The rows of a group lie close to one hidden flat surface of 5 dimensions, which may be shifted away from zero. Surfaces can cross.
Some rows, each with its group after it:
[ 7.9 20.2 14.1 36.6 49.2  1.4 -8.9 21.7  2.3 27.6] -> (4)
[-17.2  14.0   7.5  18.9  14.1  -6.5  -5.8  -3.1 -10.3   2.5] -> (0)
[  0.7   5.2  -0.4   8.2  14.8 -14.4  -2.5  -8.2 -18.9  -2.9] -> (0)
[ -3.4  16.5   4.7  -6.5  32.0 -41.7   5.0  20.4   8.7  28.2] -> (3)
[ 16.6 -12.6  -6.0  -1.1 -11.1   3.4  -2.2   2.1   0.3 -22.1] -> (2)
[ -2.9   8.5  22.1   1.8 -57.0  35.4  -5.4  39.1 -39.1  10.4] -> (1)
[-19.4  -1.3   9.8   3.6 -13.5  -4.7  -8.4  25.1   1.0  26.9] -> (4)
[  9.4  22.0   9.8   8.5  42.7 -13.4   6.8  19.0  11.0  19.0] -> (3)
[ -8.4   1.4   9.7   9.3  14.7 -20.6  -9.2  24.1  12.0   3.6] -> (4)
[ 19.5  -4.2 -13.1 -20.7   5.3   0.5   8.0 -20.3 -17.7  33.9] -> (0)
[ 30.3  -6.5  -0.5   7.0  18.8  12.3  -1.7   0.4   4.0 -31.0] -> (1)
[ -4.8  12.1 -12.1   5.6 -13.4   9.3  10.5  -8.2 -14.9  27.2] -> (2)
[ -2.2  -5.9  -2.2  -7.1 -10.0 -15.1   0.1   4.6  -6.5   3.1] -> (2)
[ -4.0   3.6  -8.9  -6.1  17.3 -44.5   4.9  -9.6 -22.4  17.6] -> (3)
[ -0.3   5.4   0.2   4.2  12.8 -19.9   1.4   6.6 -10.6   2.3] -> (3)
[ 27.7  -1.7  -6.6  11.1  13.8  21.9  -0.7 -20.2 -22.2 -15.3] -> (0)
[-10.3  10.5   7.1   8.5  22.2 -12.7   0.8  -3.8   1.6   3.3] -> (1)
[-7.0 10.4  9.1 -8.5 -5.2 -5.7  0.3 20.4 -3.4 38.6] -> (3)
[ -7.5  -4.8  -0.4 -23.0   2.1 -34.3   0.2  -8.9 -32.9  28.3] -> (2)
[-1.4 -5.8  1.8 -0.4 -3.6 14.9 -1.4 -5.0 -1.2  1.7] -> (1)
[ 12.1 -12.5 -11.2 -27.2   6.6 -36.9   3.7  -2.2  -8.2  12.7] -> (2)
[-15.9  23.4  14.2  20.5 -11.9  20.2   0.6   8.2 -29.7  11.7] -> (1)
[-24.9  -4.0  11.2  -6.2 -10.1 -34.1 -11.7  19.9  -8.4   1.5] -> (0)
[ 10.1  17.0   5.2 -14.8  31.2 -24.0   8.7  25.8  15.9  43.2] -> (3)
[ -2.6  -0.9 -13.6  -5.3 -24.3  -2.5   6.1  18.2  26.4   8.6] -> (2)
[-15.7  -2.4  -0.2 -11.0 -13.8 -25.4  -0.2  12.3   1.0  11.8] -> (2)
[ -3.7 -10.7  -4.9  -8.2 -13.6  -8.2  -1.4  -5.9   2.2 -10.3] -> (4)
[ 12.8  -7.0  -0.4  -3.8  31.8 -33.5  -3.3  14.7  21.5 -10.1] -> (4)
[ 11.2  -8.7   6.9  17.9 -13.0  32.7 -12.4  18.0  -1.5 -13.7] -> (4)
[ -3.0 -20.8   5.6 -15.5  -9.0 -40.9 -12.7  21.7  -5.7 -22.2] -> (0)
[ -7.0  -7.9   6.4   2.2 -24.0  37.2  -5.9   5.4  12.1   3.9] -> (0)
[-11.1  -0.9   2.3  -0.9  -7.3 -24.0  -3.3   8.5 -15.2   7.5] -> (3)
[  5.9  19.0 -24.5   9.0  -6.1  17.0  19.0 -10.2  14.3  31.9] -> (2)
[-19.6  -1.1   7.8  25.7   7.5  25.6  -9.6 -20.5   9.1 -17.2] -> (1)
[-10.4 -14.5   8.2  26.2 -25.7  58.8 -17.8 -10.6   2.7 -33.1] -> (1)
[  3.9  13.6   1.0  19.9   6.3   9.7   0.7  -4.2 -23.9   4.0] -> (3)
[ -6.3 -11.1   5.2  -6.0  -3.9 -17.7  -7.5  15.1   4.9 -11.7] -> (0)
[-12.3   2.8  -0.4  -4.4  -5.5  -9.8   0.6   1.0  -7.9  24.5] -> (4)
[-11.7  -9.4   2.5   3.8   5.2   8.2  -6.0 -13.6  14.3  -4.1] -> (1)
[ 2.5 -1.0 -0.3 12.1 -7.3 16.6 -4.6 -1.0 -6.1 -9.9] -> (4)

New rows. What belongs after each?
[  5.6 -12.2 -11.4 -18.4 -12.0 -19.5   2.7  10.9   9.7   5.4] -> (2)
[ -1.3   0.0   4.6  -9.4 -10.7  -5.4  -2.9  17.1  -7.8  20.8] -> (3)
[  7.7 -31.7  -5.1 -48.9 -24.3 -67.4  -9.5  20.4 -32.9   4.3] -> (0)
[ 7.5  6.0  5.4  0.2 -7.7 18.4 -1.8 16.6 -5.0 18.9] -> (3)
[  6.7  10.5  -3.7  10.1  22.5 -15.0   2.9 -20.9 -40.2   6.7] -> (0)
[ 10.4 -12.3 -11.8  -1.8 -41.7  34.8  -1.3   5.0  -1.4  -2.1] -> (2)
[-10.9  11.4  -4.9  10.5   0.2 -16.0   4.0   5.3  10.2   3.6] -> (2)
[ -3.3  11.7   4.6   5.5   6.7   3.1   2.9   1.4 -15.0  13.4] -> (1)
[ 27.8 -12.9  22.8  19.9  25.9   8.9 -26.4  70.9  30.0  14.9] -> (4)
[-16.0  -0.5   0.5  -3.2 -23.3  -6.3  -1.3  13.6   2.9   9.2] -> (2)
[  6.5 -14.7  -4.2 -24.4   6.1 -28.6  -0.4   4.1   3.8  11.0] -> (0)
[ 30.8  24.7   3.7  61.1  57.9  37.8  -3.0 -11.3 -15.0 -16.1] -> (4)
[-27.8   2.3   3.5  28.8  -6.8  50.0  -6.8 -37.2  -7.8   7.5] -> (1)
[-34.6  -7.0   8.6   7.3 -33.6 -21.9 -14.3  15.5 -26.5  -7.5] -> (3)
[ -9.9  -3.8  -4.5   2.7 -41.6  13.6  -1.4  23.2  21.7  -2.6] -> (2)
[ 20.6 -15.2 -20.3 -10.5 -17.4  -1.1   6.8  21.0  47.4 -12.9] -> (2)
[  5.6   4.4 -14.4   0.6  -7.2   6.9   7.6  -6.3   0.5  10.0] -> (2)
[ 29.8 -10.9 -13.9  -9.3  14.9 -17.5   1.6  -1.9  -4.9  -7.2] -> (3)
[-11.2  -9.6   4.6 -13.3 -37.4  32.2  -3.7   5.3   0.7  25.3] -> (0)
[ 29.0  21.4 -31.5  33.3   6.3  42.2  21.2  -9.8  37.2  -8.1] -> (2)
[ -2.7 -14.0   2.8   9.2 -47.1  33.5 -10.4  11.8 -12.3 -21.4] -> (2)
[-36.3  14.7  -2.8  -0.4 -16.4 -10.6   7.2 -18.5 -25.7  34.7] -> (4)
[36.8 14.7  4.6 11.8 11.3 53.8  6.1 15.2  2.1 13.3] -> (3)
[ 37.0   4.8 -37.7   2.0  -7.6  35.8  24.7 -11.9  31.9  13.9] -> (2)
[ 16.7 -15.8  -6.2 -10.2  -5.3  -7.4  -2.4  -1.8 -13.9 -14.2] -> (2)
[  1.3 -11.3  -2.7 -25.6  18.9 -54.2  -0.5  -1.4 -15.7   5.8] -> (2)
[ -3.7   2.1  -8.3   5.8 -14.2  -1.6   1.0  14.1  19.1  -4.9] -> (2)
[ 7.1  1.0 19.5 -5.9 -2.7  1.3 -6.7 50.9 25.7  8.7] -> (3)
[ -0.5  18.1   9.6   6.3  16.9 -10.0   1.9  21.4   3.8  23.3] -> (3)
[  6.1  -1.1  -0.8   8.0  -3.0  11.0  -2.2 -19.0 -41.1  -5.9] -> (2)
[ 20.9 -16.3   0.8 -32.9 -16.4  -4.9  -0.5  32.4  14.6  22.3] -> (3)
[ 57.1 -11.7 -11.6 -24.2  -2.0  39.5   8.3  10.6   1.9  28.1] -> (3)
[  6.8  25.5 -25.8  18.1 -10.2  42.2  23.5 -30.0 -20.3  45.3] -> (2)
[  5.1  13.1   9.5 -13.6   6.1   1.9   4.9  32.6  11.6  47.6] -> (3)
[-30.1  -6.0  19.0   1.8  -9.5 -34.8 -14.5  29.3  12.4 -14.7] -> (0)
[  2.5   9.9  -5.3  20.3   6.9   2.6   2.4  -6.4   1.3 -10.3] -> (2)
[  4.0  34.9   0.6  28.3  52.1  -2.2  11.4 -26.4 -23.4  12.1] -> (1)
[ -8.4  15.9   5.3   3.2   5.4   0.1   3.8  -3.7 -20.2  27.1] -> (1)
[ 30.2  -7.1 -15.1  10.6  25.9   1.3   1.6 -23.6   2.9 -44.8] -> (4)
[ 20.2 -20.0 -14.9 -22.4 -42.6  28.2   1.4  -5.7 -37.1  27.0] -> (3)
[  3.2   7.9  -5.0  17.2  10.1  -0.1   0.1 -13.9 -21.7 -10.4] -> (2)
